The same things were measured in two ways. Each way mixes the same 10 hidden numbers, adds some noise and spreads widely along 5 directions of its own, which tell nothing about the thing.
In the rows, zero is written as 128.
Some things both ways: the first way, then the second way.
[130 107 119 163 150 107 132 138 135 114 123 111 132 132 142 136 138 148
 113 119 112 130]
[ 98 106 103 156 132 109 113 140 119 134 134 109 126 139 158 127 111  93]

[146 135 111 134 108 143 136 135 144 122 106 144 104 121 134  90 119 130
 111 139 125 184]
[ 54 142 148 149 202 143 123 161 115 112 155 113 104 140 159  56 103 105]

[146 141 166 115 102  69 106 121  89 120 128  88 114 143 127 181  84 137
 143 133  99  93]
[105 154  75 129 135 153 143 137 163 125 159 129  88 106 147 149 106 148]

[121 141 147 170 189  49 117 118 111  76 116 104 147 151 133 117 177 147
 116 113 108 100]
[123  90  74 168 160 106  95 133 111 140 115 141 143 144 132 179 157 105]

[140 145 120 162 151 138 125 139 131 147 122 161 110 155 138 111 125 134
 104 132 122 121]
[108 158 187 138 115  92  78 134 120 123 126 157 122 117 136 111 150 118]

[104 149 160 145 190 111 112 104 131 122 133 133 142 131 143 138 152 157
 116 127 112  73]
[ 91 131 133 135 134 104  91 157 109 128 131 128 122 108 151 166 142 121]

[146 138  83 176 130 132 105 165 117 170 143 176  79 138 115 159 101 123
 191 140 132 109]
[169  95 138 161  93 103 109 146 133 112 130 159 144 165 100 170 126 121]

[106 171 114 182 150 154 123 180 111 106 164 160 100 125 150 126  97 130
 125 141 129 120]
[ 87  91 138 156 149 142 115 127  94 112 149 101 169 149 102 110 115 114]

[134 137 109 139 100 131 142 144 113 140  97 129 107 142 141 129  97 114
  92 101 159 196]
[133 103 107 101 162  83 139 112  76 148 167 131 135 116 165  97 165 121]

[145 134 171 124 138 113 160 116 144  95 129 116 175 126 149 155 132 123
 119 112  83 106]
[ 76 133 100 160 136 138 116 146 120 120 151  70  92 127 146 129 165 115]

[124 148 115 148 135 159 109 120 137 155 135 170  99 130 122 118 113 150
 132 138 144 125]
[144 119 119 122  88  96  90  99 121 140  89 163 171 105 133 228 140 112]

[131  91  91 137 136 131 146 145 157 144 143 136 158 129 109 123 173  93
 135  97 159 127]
[121 109 101 165 101 179 140 129 105  74 140 133 148 130 129 161 108 145]

[101 115  89 124 158 115 122 107 143 113 143 124 104  93 122 103 169 126
 105 118 136 165]
[112 131 187 121 180 127  91 196 108  89 155 148 115 101 147 107 118  93]

[142 130 138  88 120 114 148 110 156 124 139 108 145 132 141 127 157 110
  79 128  88 133]
[ 93 145 127 152 140 112 129 120 132 124 107 144 137 115 162 158 142  88]

[138 134 108 163 130 128 138 194 130 116 141 136 139 124 146 153  97 107
 128 133 115 134]
[ 67 137 140 168 130 177 118 160 100  83 172 101 121 141 119  66 110 140]

[112 138 127 157 169 121 124 123 128 133 126 142 128 141 141 146 126 143
 115 116 131 115]
[ 90 146  89 149 113 161  90 146  84  84 150 120 127 112 139 190 127 139]

[111 112 172  66 122 160 137  71  99 149 119 114 128 184 127  99 140 116
 145 118 104 137]
[154 105  95 100 158  92  99 152 117 158 163 143 104 126 145 111 140 112]

[113 103 101 126 168 112 154 112 151 132 133 124 155 150 121 122 207  97
 118  78 143 133]
[ 89 103  66 168 185 164 151 150  55  81 188 124 144 157 130 157 136 153]

[119 151 163  69 114 106 139 102 102 112 142 111 105 127 142 122 140 110
 109 119  99 140]
[104 101  98 106 219 104 170 101 100 130 184  79 111 142 152 177 140 124]

[114 129 106 169 137 166 136 100 155 116 122 141 150 123 125 124 118 146
 114 108 172 154]
[111  93  73 131 136 120  98 144 107 161 112 151 169  92 138 133 165 102]

[124  92 104 127 143 161 158  89 173 106 143 150 145  82 124 108 150 125
 132 107 127 157]
[114  86 127 134 137 146 127 158 114  99 157  49 112 122 134 172 150  97]

[115  96 168  60 121 133 112  98 114 157 127  94 136 148 120 113 114 119
 133 152  92 135]
[135 113 134  96 127 117 123 175 143 138 145 134  98 113 166  99  97 120]

[143 109 139  98 136 129 134 136 157 154 129 112 158 142 125 126 158 122
 119 157  79 107]
[119 126 147 146  63 102  70 120 124 118  99 114 125 109 150 212 132 123]

[137 110 112 153 123 115 122 123 138 131 115 110 124 141 124 122 123 145
  82 130 137 151]
[107 166 162 131  98 120  75 158 146 124 118 168 110  69 165  74 113 101]

[127 167 102 177 149 103 120 163 124  97 145 152 115  97 131 145 118 130
 135 120 154 120]
[105 121 140 153 146 146 108 147 114  98 134 142 140 116 115 133 141 124]

[ 88 139 100 175 170 137 105 160 138 128 135 133 105 103 148 126 106 161
  67 148 146 151]
[ 73 111 165 121 152 105 104 161  84 134 131 153 172 101 165  83 101  95]

Other things, the second way, with their names:
k404: [156  76  92 129  24  99 104 118 129 153 108 123 154 104 156 168 119 120]
k816: [ 90 129  85 142 180 121 102 144  81 119 160  98 100 129 168 141 179 106]
k829: [115 149 185 112 125 100 119  85 114 121 133 136 132 114 120 177 164 170]
k986: [ 59 167 189 165 117 155 112 181 139  93  91 198 146 104 175  51  68  80]
k884: [111 115 117 158  88 124  92 127 133 139 106 157 163  99 126  98 120 114]
k777: [161  56 131 135 101  95  89 127 109 120 152  69 123 145 130 185 128 116]
k183: [188 106 164  77  73 104  96 137 144 128 133 138 121  55 126 159 167 124]
k279: [125  98 154 133 121  91 102 135 124 146 145 107 125 112 113  92 173 133]
k470: [129 124 192 132  80 101  93 145 113 100 129 103 106 118 171 125 140 103]
k831: [ 60 129 122 146 131 150  99 146 109 110 146  80 111  98 152 136 125 133]
k311: [115 162 144 133 105 136  54 129 135 108 124 147 121  91 127 140 110 110]
k974: [111 110 120 121  80 112 114 131 115 116 133 119 143  80 173 186  92 124]
k426: [ 82 120  24 142 161 140 141 116  70 141 156 140 177 173 111 203 130 138]
k690: [151 112  81 107 125 110  71 159 128 148 138 144 111  86 153 142 129  93]
k680: [177 116 139 111  93  88  87  61 139 144  92 151 151  91 118 187 175 112]
k535: [ 82 121 103 145 179 138 100 196 124 139 178  94  77 149 136  39 123 123]
k502: [113 152  87 148  40 159  75 126 152 114  69 164 146  64 165 175  85  97]
k4: [114 117 146 162  80 100 126 126 138 132 115 138 147 120 141 107 144 114]
k782: [163 103 159 154  73 138  63 156 125  63  97 146 134  90 148 217  96 101]
k987: [142  94  71 115 129 128 117 122 122 144 145 117 128 109 136 159 145 129]
k822: [ 99 167  79  86 168 110 113 114 130 153 161 175 135  59 131 174 123 157]
k186: [177 135 102 131  69 136  87 133 174  99 126 103  59  70 169 203 150 109]
k530: [117 139  76  81 135  80 176  32 131 199 129 200 211 134  93 216 121 167]
k442: [138 139 161 169 146 122  70 113 133  83  89 169 132 129 134 209 125  93]
k297: [ 97 136 119 112 146 106 123 130 128 142 159 110 110 119 153 125 118 127]
k461: [115 111  96 158 138 160 100 194 123 106 141 133 102 112 133 123 141 133]
k772: [100 138 143 140 126 155 125 138 126  96 143 114 130 123 107 155 141 127]
k991: [137 165  86 128 105 121  80 129 136 119 110 189 144 105 144 217 112  76]
k194: [111 158 113 127 122 100  76 122 134 140 135 132 111 107 138 171 138 111]
k653: [105  97 130 139 104 132 125 171 121 119 124  87 109 128 173 131 130  98]
k660: [115 149 179 157 137 127  56 189 161 112 130 148  76  91 141  32 123  98]
k631: [110 177 143  83 161 108 140 107 140 134 164 156 125 112 104 183 128 151]
k9: [172 117 110 112  73 100 117 105 131 136 132 124 119 113 129 194 184 130]
k838: [130  97 127 125 109 136 144 127 118 108 156  84 127 139 136 128 133 101]
k630: [106  95 121 168 148 136 126 162 142 116 108 122 148 133 140 125 130  44]
k417: [161 115  94  95  95  83 116  80 131 165  99 181 175  84 141 203 144 107]
k950: [116 108 120 133 139 150 121 124 159 138 111 148 142  96 114 104 112 144]
k291: [147  89 167 118 120 124  86 171  85  95 151 107 108  88 165  90 163 106]
k692: [142 101 151 151 145  99  74 146 139 129 111 152 127 148 133 126 100  84]
k156: [ 86 136 145 113 198  85 106 151 113 154 126 179 137 109 182  71 110  81]
k754: [119 135 137 125 144 113  88 147 156 130 133 124 105  87 151 104 126  70]
k212: [153  96 130 142  98 117 115 147 145 115 121 157 144 116 133 171 101 115]
k804: [109 119 153 136 114 130 141  96 124 121 132 152 186 118  73 137 150 150]
k331: [ 33 176 140 134 175 160  99 172 103 105 126 165 128  83 168 105  91 128]
k800: [108 158 122 169  90 143 107 126 111  71 132 148 131 136 138 200 112 122]
k259: [117 115  59 103 101 140  99 160 140 160 139 158 156  82 120 141  89 123]
k83: [ 91 149 135  84 140  84 148  61 105 158 182  96 120 104 117 174 174 220]
k16: [105 150 122 109 129 128  51 167 122 129 171 110  73  85 135 114 132 151]
k629: [123 117 143  93 121 101 118 143 139 147 141 117 102  75 179 120 113 126]
k411: [167  80  93 150  89 114 117  97 130 121 144  78 109 155 126 185 153 138]
k410: [139 107  57 117 112 114 122 126  92 120 152  98  97 109 178 241 166 147]
k928: [116  87 145 178 117 105 106 122 146 135  78 133 150 142 155  98 112  70]
k332: [ 91 147  86 112 114 146  88 174 121 130 144 132 100  80 168 153 104 141]
k416: [ 93 129 106 154 129 126 107 131 113 124 131 127 141 137 126 137 135 111]
k758: [129 159 228 135 113  81  72 134 132 110  98 143 116 112 142 139 190  65]
k133: [119 128  76  93 191  99  89 138  81 142 177 158 125  92 141 157 151 148]
k526: [ 75 137 101 143 131 167 110 141 138  99 153  65  93  82 165 128 102 104]
k733: [156  61 138 107 140  97 188 102 129 122 183  41 102 125 138 186 176 146]
k983: [146 123 182 121 117  70 103 127 157 144 110 156 112  88 166 104 134 107]
k2: [126 119  83 109 132 145 140 136 107 104 171 102 104  94 161 174 131 137]
k645: [ 93 149 173 127 120 147  85 146  73  83 144 140 126 117 140 146 125 168]
k425: [111 127 158 111 159  64 126 127 154 172 130 124 108  83 158 102 184  99]
k889: [109 142 132 130 158 125 105 127 126 118 148 124 109 135 126 135 133 124]
k462: [156  76 108  79 147  85 148  94 103 161 159 108 139 136 128 193 160 148]
k127: [104 159  98  98 155 108 120 137 113 135 205  75  52 108 141 176 190 177]
k988: [ 97 135  72 120 115 174 138 174 126 106 165 105  77 104 186 126  91 143]
k383: [ 84 146  75 148 100 166 117 140  84 112 138 153 156 138 133 123 109 126]
k637: [134  97  82 123 139 159 141 117 111 109 155 108 118 128 132 161 125 160]
k268: [ 80 172 116 120 102 129 158  88 173 156  80 174 147 113 175 145  65 115]
k363: [108 156 162 128 116 164 100 156 143  91 119 153 118  95 138 102 103 109]
k215: [131  98 150 135 131 103  79 142 102 138 148 130 143 143 112  69 140 110]
k278: [157  93 145 129  97  84 131 122 127 128 130 127 120 106 158 174 166 134]
k770: [118 110 182 172 116 123  64 188 103  78 143 102  88 124 148 127 154 120]
k192: [ 90 125  99 125 153 139 119 166 131 148 156 154 142 111 128  47  96 110]
k15: [ 95 132  34 172 140 188 139 122 104  91 113 176 172 137 139 201  96 113]
k466: [118 102 136 122 152 153 120 156  96  88 166 118 127 104 145 106 113 124]
k77: [106  78  77 112 220 131 134 135 125 152 193  69  99 132 124  97 118 148]
k40: [ 92 117  72 115 174  85 130 106  94 161 171 120 141 147 132 184 123 145]
k323: [ 79 148   4 145 150 152  93 157 123 149 131 160 136 107 144 172 120 102]
k625: [120  95 150 157 122  96  82 159 149 153 117 148 149 124 133  30  99  63]
k88: [102 105  91 133 136 122 136 109 112 142 144 129 151 123 143 118 114 142]
k830: [154 108 122 102  96  69  99 124 132 169 104 154 141 119 153 193 145 101]
k499: [ 94 131  99 143 143 100 175  71 120 135 132 103 124 150 169 205 154 137]
k781: [143 100 173 104 100  93  82 149 141 145 115 145 149  80 141  90 113  80]
k670: [111 147 107 116 121  99  92 128 132 163 122 180 131 103 143 132 127 143]
k227: [128  74  93 186 139 134  97 146 135 107 124  83 125 143 134 154 136  63]
k751: [147 124 121 108 121  64  91 125 156 173 110 178 128  94 163 133 112  93]
k320: [109 162 121 122 123 103  68 161 133 129 120 176 114  68 169 156 126 105]
k223: [136  92 131 164 111 131  78 156 121 111 110 130 127 121 135 128 139 115]
k768: [141 128 119  84 108  91 139  66  97 140 171 126 158 126 103 208 148 167]
k879: [148  92 113 154  98 103  91 111  83 113 133 125 148 140 126 171 175 124]
k661: [ 94 116 147 137 138 123 106 167 131 133 136  94 111 120 129 145 157 119]
k934: [133 108 162 125 141  67  84 134 124 148 122 141 143 111 137 135 157  76]
k921: [121  88 130 172 116 163 123 172 118  63 149  88 124 148 143 151  88  84]
k801: [ 83  99  63 156 147 150 144 114 114 135 160  81 128 161 110 144 129 163]
k909: [117 151 156  65 150 124 138 123 121 127 183 120  88  93 145  99 137 177]
k178: [120 112  92 106 121 135 130 133 100 129 158 135 148  94 149 118 121 123]
k954: [116 143 212 139 135 142 121 154 142  74 151  95  94 125 112 107 159 110]
k89: [143 148 120 141 125 142  65 146 123 105 121 208 130 107 116 159 116 147]
k483: [159  91  97 104 102  92 120 105 122 170 107 174 174 115 123 167 155 121]
k905: [130 128 144 141 120 119  47 178 104 107 169 126 102 100 115  84 162 115]
k899: [145 122 108 134  94 100  83 142 103 118 135 167 134 126 144 192 123 136]
k414: [152 117  78 155 128 118 127 105 140 125 133 154 122 165 106 224 130 157]
k72: [188  76 133 135 126 137  68 146 148  96 147  92  96 125 106 170 109 112]
k206: [135  96 117  98 143 100 145 105 111 132 168  99 146 107 139 149 145 103]
k87: [105 151 125 115 130 114  84 169 125 128 146 144  95  96 165 140 126 121]
k90: [ 79 131 103 139 117 170  95 144 154 129 121 100  99  91 168  71  84 121]
k825: [ 80 115 163 162 106 140  95 148 128 114 118 108 144 115 132  83 108 103]
k699: [107 134 129 124 154 116  96 138 115 127 143 145 133 117 131 148 121 120]
k29: [112 108 169 110 139  80 129 125 138 142 129  75 100 111 163 164 165 107]
k977: [124  81 144 117 113 110 130 129 118 142 147  88 124 119 142 108 135 142]

Some of these things the first way, each followed by its name:
[144 124  88 184 120 157 141 132 172 133 109 154 127 103 127 135 112 158
 116 125 160 159]
k831
[123  99 100 154 110 135 134 169 126 107 147  94 127 141 137 124 129 127
 118 141 107 154]
k625
[122 127 138 116 114 166 133 116 128 160 137 130 141 174 123 114 139 123
 114 129 140 118]
k88
[159 128 143 109  91 141 133  71 125 166 115 158 111 132 105 150 104 132
 164  99 162 118]
k186
[ 92 133 105 184 173 133 112 128 120 120 132 169 102 103 127 108 132 146
 122  94 201 138]
k466
[127 147 111 152 137 105 103 145 104 128 118 141 105 138 108 124 142 132
 179 129 158 123]
k89
[109 116 139 136 158 133 146 121 113 107 142 122 154 159 141 127 164 116
 142  98 112 108]
k905
[131 151 140 168 162 146 112  97 139 120 124 168 124 114 130 112 100 164
 128 143 122 107]
k661
[124  96 165  75 116 109 147 129 124 105 130  90 169 121 122 106 158 101
 131 106 126 135]
k909
[120 117 127 152 158 126 130 114 118 112 122 115 122 162 156 123 122 137
 107 129  83 146]
k426
[158 133 116  96 102 133 147 154 158 144 133 136 141 129 119 103 157  92
 117 139 115 149]
k829
[126 127 172  92 144 132 182 101 148  94 108 132 185 113 149 120 176 116
 149  83 111 133]
k816
[145 106 112 173 157  93 130 147 149 131 141 111 153 161 139 142 146 128
  68 123 110 102]
k4
[139 126 135  98 102 143 155 129 138 105 148 125 149 141 118  86 166  92
 131 108 129 140]
k680
[134 129 136  86 152 146 146 130 158 159 130 154 168 138 119 123 188  95
 152 129 109 102]
k770
[127 123 132 116 147 122 130 144 135 123 124 118 166 142 116 112 164 103
 141 132 120 122]
k223
[152 123  85 135 103 156 146 129 162 133 145 148 109 111 125 130 105 110
 125 139 115 165]
k772
[142 130 148 163 148  85 117 146 107  94 115 100 148 165 139 122 115 139
 117 140  96 112]
k801
[105 122 122 137 162 131 134 140 136 126 118 147 150 107 129 112 138 116
 120  90 171 151]
k291
[124 113 141 115 114 130 143  96 138 112 143 100 140 124 144 132 125 137
  92 115 120 142]
k526
[118 142 137 136 123 118 123 121 133 128 133 123 128  98 128 185 125 153
 152 120 138 105]
k320
[135 152 138 168 134 126 116 126 114 115 120 155 118 134 117 117 124 147
 164 122 157 102]
k660
[117 174 127 149 101  98  92  93  89 124 142  97  69 151 129 170  90 167
  92 130 158 122]
k822
[139 138 109 139  70 126 120 132 106 101 107 106  85 130 112 117  87 140
 145 137 153 188]
k77
[140 135 103 201 139 149 142 148 145 117 128 177 125 106 134 142 120 146
 162 103 157 122]
k416
[120  94 111 113  96 138 136 134 132 113 144  75 139 140 135 140 114 115
 112 136 101 173]
k192
[120 112 135 104 150 121 117 128 122 174 129 122 135 162 126 149 158 122
 152 134 106 101]
k899
[149 166 118 151 126 169 141 133 141 126 159 214 107  89 131 117 102 114
 165 119 139 107]
k954
[141 125 130  89  95 154 150  93 151 162 165 160 132 112 112 144 141  95
 135 105 151 111]
k733
[136 114 125 122 123  55 124 161 131 102 131  84 144 112 122 134 167 117
 109 119 124 121]
k983
[146 157  95 140 127 112 133 164 141 111 143 177 106  80 108 119 189 119
 196 112 159 115]
k442
[111 140 159 139 140 145 127  62 115 114 127 118 132 146 144 163 109 168
 147 117 112 104]
k323
[109 135 130 178 158 126 117 131 110 108 138 152 111 127 136 111 129 158
 145 113 148 106]
k311
[132 125  87 129  81 165 116 141 111 138 135 158  77 111  94 112 115 112
 227 131 165 160]
k72
[126 140 155 129 143 109 102 144 106 122 124 124 124 105 135 149  92 147
 159 149  96 106]
k830
[108 156 114 119 160  96  81 159 107 152 153 133  90 114 115 157 123 120
 137 151 134 105]
k782
[132 159 161 106 131 146 124 159 124 140 136 145 139 152 137 101 131 111
 120 160  98 100]
k928
[125  88 121 147 149 139 147 153 140 122 115 114 167 139 150 132 120 116
 121 121 100 156]
k383
[149 148 147 110 100  87 150 132 141  81 139  94 149  96 138 163 128 123
 102 120 108 124]
k425
[131 130 139 141 159 132 127 162 135 156 121 166 120 120 142 126 114 128
 122 133 120 115]
k470
[124 161 174 111 135 153 132 102 102 130 137 156 114 160 140  95 126 127
 142 136 103  97]
k889
[114 112 130 155 161  90 113 101 109 117 125  99 109 169 146 110 149 165
  85 128 102 132]
k40
[127  83 111 169 132 151 124 151 146 170 126 133 152 134 121 167 110 148
 138 122 157 108]
k404
[146 185 142 125 125 186 152 140 152 135 144 219 111  90 145 118 113 110
 155 132 109 112]
k758
[136 122 133 113 150 132 140 128 139 167 155 153 135 150 139 147 166 106
 138 120 100  85]
k800
[176 121 138  77  92 101 164 133 162 144 119 105 152 138 137 137 155  93
  93 129  84 139]
k499
[126 103 113 165 121 120 127 140 125 103 164 118 123 130 125 131 153 145
 135 116 138 105]
k530
[138 126 107 149  91 143 127 140 141  98 138 126 146 109  90 105 140 124
 157 129 179 135]
k950
[120 132 135 100 136 104 133 131 128 100 149  90 130 132 151 118 147 115
  87 142  70 138]
k934
[131 101 150  89 145 144 141 118 160 136 119 127 172 103 131 126 130 115
 128 140  88 125]
k653
[136  87 110  97  83 116 125 126 147 139 111  78 130 118 110 135 123 129
  97 141 129 179]
k629
[125  71 127  86 117 164 175 131 164 121 161 121 175 104 139 128 163  84
 143 101 100 137]
k838
[123 115 132 128 151 128 150 103 140 100 153 133 148 125 131 102 177 118
 140  99 114 116]
k227
[144 110 108 125 122  94 141 152 156 138 134 130 157  97 108 174 166 111
 145  97 163 113]
k278
[114  94 125 135 147 117 121  78 131 126 143 110 129 155 126  92 162 139
  82 106 142 137]
k417
